There are 4 ways to turn a row about zero (a turn may also mirror it). The second row of each pair is the first, turned, with some noise. The first 36 pairs use one turn. New pairs use 3 turns, one after the other, and a turn may come again.
(in the rows, 128 means zero)
Known pairs, each followed by its turns in order:
[145 151  85  95 180 162 101 154]
[188 160 102 110 102 101 170 145]
Z

[ 82 179 164  90 155 154 130 158]
[126 147 127 136  59 116 119 194]
Z

[161 123 106 173 116 151 124  82]
[148 167 149 111 147 106 163  88]
W

[132 133 110 180 165  86 139 180]
[150 129 131 127 175  56  93 143]
Z

[124 101  95 178 150 179 128 141]
[163 171 151 112 165 125 128 178]
U

[ 97 102 103 175 155 109 121  80]
[ 85 110 117 153 165  88 169 106]
Z

[148 171 133 128 153 155 114  84]
[163 148  88 120 111 141 159  97]
W

[165 102 110 168  84 157  82 169]
[ 91 173 162 134 190 117 129 166]
D

[ 94 121  94 128 119 113 154  86]
[163  73 125 135 127 147 126 147]
D

[157 166 111  82 150 177 102 103]
[ 95 105 126 179 135  92 117  73]
D

[168 131  98 150 125 157 122 118]
[131 141 153 132 182 116 124 128]
U

[ 88 136  86 179 108 144 131 116]
[111  92 137 142 151 183 127 169]
D

[ 91 152 159 151 150 161 157 112]
[128 150  97 138 127 134 187 160]
U

[164 133  78 130  77 103 101 124]
[101 187 172 136 129 142 162 147]
W

[ 81 161 156 119 131  90 108 125]
[ 77 129 115 117 122 120 117 181]
Z

[162 114  76 170 130 124  93 159]
[109 152 163 145 176 134 182 149]
D

[104 133 134 169  93  97 104 157]
[ 89 123 154 145 168 165 121 116]
W

[111  99  82 141 142 160 142 176]
[169 187 141 120 126 119  96 154]
U

[ 76 176  90 127 177 122 122  97]
[108 111  67 143 112  82 169 164]
Z

[ 90 170 150 108 133 113 150 126]
[115 122  84 160 109 142  96 115]
W

[128 158 177 119  94 120  97 153]
[133 135 118 131 148 197 102 142]
W

[128 115 122 112 146  98 155 173]
[121 149 143 134  77 108 103 133]
U

[160 159  95 153 120 124 123  95]
[138 117 130 157 176 154 137 104]
D

[ 86 122  95  90 114 127  92  80]
[126  55  97 143 144  95 127 148]
D

[117 155 102  76  94 170 115  77]
[121  73 103 179 149  97  80 117]
D

[130 118  77 166 173 122 144 107]
[131 132 132 146 157  90 107 191]
U

[ 96 162 152  94 155 104 145 169]
[ 93 154  90 125  66 126 124 123]
U

[104  82 114 135 168 112  95 148]
[124 165 153 136 169  96 166 146]
Z

[113 131  88  91 171 134 170 119]
[124 111 109 144  70  80 130 133]
W

[110  92 162  82 130 168 132 178]
[ 99 153 142 120  73  75  96 153]
D

[153 114  85  98 119 128 114 145]
[169 146 114 115 152 153 146 128]
Z

[121 102  79 115 121 134 139 102]
[141 115 107 154 152 149 167 116]
Z

[162 144 171 139  79  94 122  76]
[112  56 140 132 143 118 170  86]
U

[144 123 121 125 113 154 163  99]
[151 159 135 120 114  99 114 112]
W

[115 164 180  79  97  76 133 125]
[ 96  87  94 133  73 132 146  70]
U

[152 122 121 176 119 162 128 110]
[157 140 155 111 146 119 144  87]
W

New pairs. What belongs after each?
[148 114 113 178 121  95 113  92]
[131 135 113 169 168 112  89 153]
W U Z

[166 156 156 100 178  86  89 168]
[136 160  91 195 105  96  81 144]
U Z Z

[131 102  79  82  96 166 130 167]
[116 138 174 157 109  64 153 103]
D W Z

[127 108  92 143 137 161 134 101]
[124 133 135 111 111 168 135 167]
D D Z

[ 94 155 165 155 166 162 104 128]
[146 149 141  54 126 108 135 117]
W D D

[100 160  90 101 172  90 179 151]
[ 82  70 124  98 129 158 182 102]
W Z D

[116  90  96 104 155 120 167 108]
[182 100  95 106 138 111 115 116]
U W W

[128  89 100 101 157  77 109 124]
[142 152 193 106 131 118 157 108]
D Z Z

[153 126 173 120 173 129 135  98]
[132 123 141  91 171 131 173 112]
D D Z

[135 170 166 106 177  79 108 103]
[146  87 109  90 171  86 140  83]
W Z Z

[164 159 167 145 158 152 167 126]
[150 150 119  70 161  95 110 145]
Z U W

[166 136  86 126 157 117  83 155]
[142 179 133 156 149 175 124 157]
Z W D

[162 144 152 109  88 176 113 134]
[ 96 157 118 114 156  82 167 126]
Z D Z

[106  82 106  93 162  99 112 173]
[149 155 134 150  49 150 137 140]
U W Z

[155 132 141 168  96 117  81  95]
[100  81 160 120 113 172 132  96]
D U W

[ 79  95 160 130 167  92 166  98]
[156 131 144 126 127 197  65 132]
Z U Z

[147  81 165 141 135  77 153 174]
[167 185 126 109 128 185 138 105]
D Z Z

[134  92  93 143  97 157 147  82]
[168 122 165 136 137  73 102 124]
Z U Z

[155 178 147 121  86 158  88 167]
[156 113  90 149 158  77  87  95]
U W U

[145 142 140 131 134  86 160 160]
[167 107 107 117 149  90 127 129]
W W W

[176  89 165 180  80 164  96  90]
[155 124 194 191 117 100 144 186]
D W D

[110  93  76 101  77 122 117 147]
[116 118  94 201 134 161 121 108]
U Z U

[139 146 147 122 158 177 102 177]
[149 136 149  65 112 158 110 158]
W W Z

[ 86 115 128 176 133 119 146 102]
[130 158 110 131 133  65 118 133]
D W D

[108 175 111 126  90 172 138 140]
[143 117 166 152 167 127 162 167]
U D U

[175 123 116  87  83 147 153 175]
[ 59 148 114  90 109 106  89 125]
U Z W

[131 100  78  77 168 168 146 120]
[ 48 123 169 134 113  94 136 110]
W Z D

[168 150 175 123 180 112 112 179]
[171 112  72 151 141 169 138  79]
U U Z

[ 80 144 114  96 141 117 149 109]
[135 175 157 116 112 120 101 151]
W D U

[153 121 169 112 101 116 138  76]
[176 119  98 104 162 155 136 148]
W Z Z

[153 141 106 151 168 173  89 137]
[123 155 110  96 184 103 127  90]
W D D

[122 126 125 152 142 137 132 158]
[139 112 121 135  99 140 111 135]
Z U U

[155 167 161 151 165  84 152 165]
[164 100 120 112 134 205 122  99]
Z U U

[ 79 152 160 166 109 111 147  78]
[129 184 101  81 176 152 138 115]
U U D

[111  85 104 168 106 121 128 157]
[129 123  77 155 130 144  84 125]
D U D

[ 98 127 154 164 132  86 169 153]
[130 159  98 174  79 128 115 108]
Z D U

[106 176  93 115 100 145 156  79]
[132  75 136 114 185 103 168 127]
U Z Z

[159 147 128 155  88  97  95 100]
[136 153 118 129 164  86  85 100]
D D W

[147 168 105 111 116 113 109  88]
[132  72 140 145 154 147 136 152]
D U W

[129  97  88 112 150 172 164 119]
[130 148  96  86 173  96 146 136]
Z Z W

